All rows are made from the same 11 directions, up to rounding. Whole rows:
(in the rows, 128 means zero)
[[158 118 100 145 132 127  83 134 127  81 118 123 110  86 131 123 106 148
  155 106 103  75]
 [119 174  90 130 155 102  95 123 136 122 121 138 106  89 134 128 117 178
  159 124 134 155]
 [133  94  99 145 138 126 105 188 129  78 169 111 102  82 137 181 109 152
   56 111  76  80]
 [ 86 129 113 149 171 115 112 102 126 165 161  96 142 129 139 145 111 117
   59 157 112 139]
 [120 138 124 161 182 136 120  98 134 133 141 114 132 142 105 143 145 154
   52 132 104 132]
 [147 107 136 127 132 136 129 169 105  95 127 153  99 133 142 159 117 134
  125 125 106 113]
 [193  95 121 153 163 200 172 144 128 129 118 142 137 164 107 127 171 114
   52 131  74  81]
 [130  99 140 120 113 128 127 140 119 157 163 145 125 128 147 109 119 110
  129 124 164 154]
 [ 52 111 114 126  76  99 115 157 166 149 192  86 147  64 152 131 100 126
   86 116 166 163]
 [116 116 118 121  94 146 133 164 156 160 172 107 165 118 120 123 168 128
   57 120 141 137]
 [132 102 177 132 123 138 119 105  82 184 111 144 108 144 186 111  91 105
  154 128 154 167]
 [153 142  96 117 150 159 162 147 124 177 112 129 143 142 142 131 152 107
  100 158  95 121]
 [134 128 110 120 144 105 122 139 139 117 176 143 115 115 108 126 136 148
  120 119 149 141]]

The start of a row, then its end:
[136 190 112 109 150 115 148 132 146 107 110 127 127 141  81 159 184]  [178 114 128 108 133]
[ 76 134 173 143 114 136 104 119 128 131 137 130 163 181 109 136 156]  [139  85 137 154 167]
[128 153 131 120 141 128  97 124 110 124 114 156 145 177 114 124 151]  [130 158 153 137 135]
[150 120 108 138 172 133 150  91 128 167 138 133 120 124 134  97 113]  [106 128 139 130 134]
[ 99 123 159 167 151 120  67  98 105 112 124 138 108 131 144 135  94]  [162 123 117 138 154]
[124 162  80  95 137  87 168 128 150 144 136 111 111  80 132 132 113]  [124 161 136 128 136]
[179 139 129 120 163 133  98 125  93 120 117 182 110 169 119 112 146]  [142 177 135 137 129]
[113 134 138 126 100 115  95 167 133  97 145 133 114 103 127 152 137]  [181 114  97 143 148]
[ 96 143 130 162 154 120  73  82 113 149 106  98 128 113 156 132  95]  [146 114 133 114 135]
[133 125 162 134  96 137 116 148 134 121 129 151 102 103 136 123 139]  [188 124  76 167 178]
[109 125  84 131 139 133 161 149 157 126 149  97 149 111 118 149 130]  [104  71 151  88  97]
[138  86 138 150 126 171 220 127 144 107  94 138 116 127 135 123  96]  [ 79 127 131  99 107]
[118  85 201 165 106 158  90 152  96 109 125 132 108 141 155 165 122]  [166  59  91 121 142]
[ 81 131  71 104 106  76  75 145 144  91 173 125 165 116 117 109  95]  [ 79 203 169 153  94]
[ 79 110  97 136 138 107 147 162 144  76 158 116 124 110 128 172  86]  [101 102 155  94 101]
[ 94 163  90 144 174 107 111  87 159 136 155 129 149 128  94 104 136]  [143 119 148 150 158]
[159 123 133 144 188 129 154 107 115 124 132 132  89 131 120 151 126]  [147  86 120  96 123]
[ 84 144 123 107 139  97 144 133 119 167 151  90 138 136 144 173 121]  [105  81 164 108 139]
[131 143 123 133 148 139 138 132 129 114 113 178 116 146 122 116 129]  [141 161 137 144 161]
[ 95 139  70 140 141 148 157 148 169 141 138 117 164 115 122 126 133]  [106  84 162 106 125]
[130 124 110 133 129 140 149  96 151 155 127 111 156 125 117  90 131]  [ 95 131 137 134 117]
[110 127 138 115 119 115 181 146 148 119 150 151 107 119 121 135 124]  [134 130 119 158 175]
[102 123 140 134 108 138 151 148 123 133  96 171  96 105 183 120  75]  [127 184 127 156 188]
[202 103 141 144 138 161 122 127 106  99  92 150  96 125 131 116 129]  [145 151  96 103  86]
[170 106 143 121 140 111 108 144  99  85 145 146  85 126 124 150 121]  [148 141 105 118 101]
[122  82 122 158 153 143 118 145 125 129 176 171 108 118 149 110  94]  [124 105 127 153 160]
[144 144 162  88  98 107 137 121 133 136 152 125 147 164  80 120 191]  [138 134 111 169 141]
[136 162  73 126 124 148 140 133 168 101  96 134 165 126  92  99 156]  [121 166 146 115  97]
[ 89 155 138 104 185  57 161 138  91 112 146 115  67 133 146 233  88]  [139  96 159  83 147]
[156 114  90 113 144 128 156 169 140 107 166 166 112 119 115 123 132]  [120 136 133 132 122]
[114 120 120 116 113 125 117 112 119 189 134 120 151 126 163  91 105]  [ 81 160 151 156 143]
[ 88 152  85 140 129 130  94 174 146  96 129 129 144 112 130 157 128]  [153 104 147 104 125]
[124 121 114 121 111 140 153 147 147 131 136 109 153 128 117 132 144]  [106  99 136 113 106]
[131  86 155 123 116 125 124 142  99 126 146 131 120 145 148 140 105]  [ 93 127 134 127 112]
[ 82 172  95 181 158 150  77 116 146 109  80 111 147 110 132 145 123]  [178  91 140  86 130]
[113 130  81 160 169 148 126 105 141 120 110 122 155 136 123 115 107]  [ 93 123 170  89  92]
[128 152  85 117 143 114 130 128 119 187 110  98 108  70 187 135  91]  [127 137 139 104 136]
[129 148 136  98 133 102 161 170 124  54 129 162 104 161  90 181 148]  [143 150 138 114 122]
[138 166 153 121 149  96 113  73 108 149  99 114 100 123 131 130 127]  [165 158 110 137 153]
[165 109 125 123 149 112 157 107 133 106 150 117 108 119  99 127 128]  [119 126 112 116  91]
[ 44 145 149 116 108  62 134 108 141 123 155  92 120 103 132 159  90]  [131 131 129 157 171]
[107 118 182 126  42 117 102 138 142  78 112  80 137 102 114 149 139]  [159 125  72 135 102]
[125 107 142 136 120 134 142 125 142 108 145 147 130 137 108 109 129]  [121 133 118 153 137]
[190 125 115 134 124 134  75  91 133 134 127  84 146 104 101  91 163]  [148 124  90 116  62]
[150 119 119  88 117 119 171 176 116 149 148 139 106 118 151 149 128]  [110 130 133 125 134]
[139 151 148 111 134 123 141 108 120 170 125 128 128 147 123 123 158]  [142 122 124 147 163]
[137 109 115 163  94 167 119 157 171  58 112 139 131  87 106 110 134]  [164 126  84 124 101]
[114 110 177 119  80 140 138 163 113  96 109 117 138 161 128 170 140]  [116 109 125 109 106]
[152 102 127 114 125 133 145 141 116 110 133 110 143 156 114 146 137]  [ 80 116 147  89  60]
[ 79 133  94 141 100 106 137  82 201 106 151 103 170  87  83  65 114]  [106 169 121 177 128]
[ 79 105 132 159 143 114  84 114 129 103 167 160 130 137 127 109  89]  [123 140 139 168 160]
[137 152 119 106 114 114  83 148 120 107 129 130 145 147 107 136 162]  [145 148 132 128 107]
[131 105 142 162 111 170  99 145 117 129  97 122 125 109 166 132 113]  [145  99 109 106 119]
[ 88 107 184 151 100 163 137 145 120 130 112 144 137 162 146 144 127]  [129  88 127 139 169]
[120 134  94 161 150 150  94 105 130 139  96 145 136 111 155  89  92]  [122 166 145 128 133]
[ 91 132  97 166 151 138 159 141 163  70 111 137 110  93 125 151  92]  [145 111 132  96 129]
[ 82 162 146 115  98  93 140 113 150 111 114 124 123 111 118 130 120]  [151 172 115 165 172]
[135 103 121 126 129 124 159 133 154 130 182 109 132 113 102 127 144]  [122  71 113 132 119]
[160 105 147 140 132 162 141 109 109 166 104 110 134 141 146 119 131]  [105 102 126 103 104]
[145 107 102 116 121 112 106 136 152 136 205 147 136 106 103  79 143]  [131 135 109 186 142]
[ 86 152 103 106 120  98 135 136 138 138 135 119 141 121 136 136 113]  [108 153 158 137 143]
[130 117 115 146 120 168 103 145 116 143  97 151 143 134 164 105 112]  [110 148 145 123 126]
[ 99 127 139 147 128 153 162 102 148 162 118 136 149 142 130  99 127]  [110 115 138 152 172]
[107 118 143 171 159 173 128 115 112 178 106 139 128 143 172 128 109]  [129  73 144 116 171]
[149 160  95 136 133 178 122 188 127 142  82 159 120 113 160 143 152]  [176 108 129  98 149]
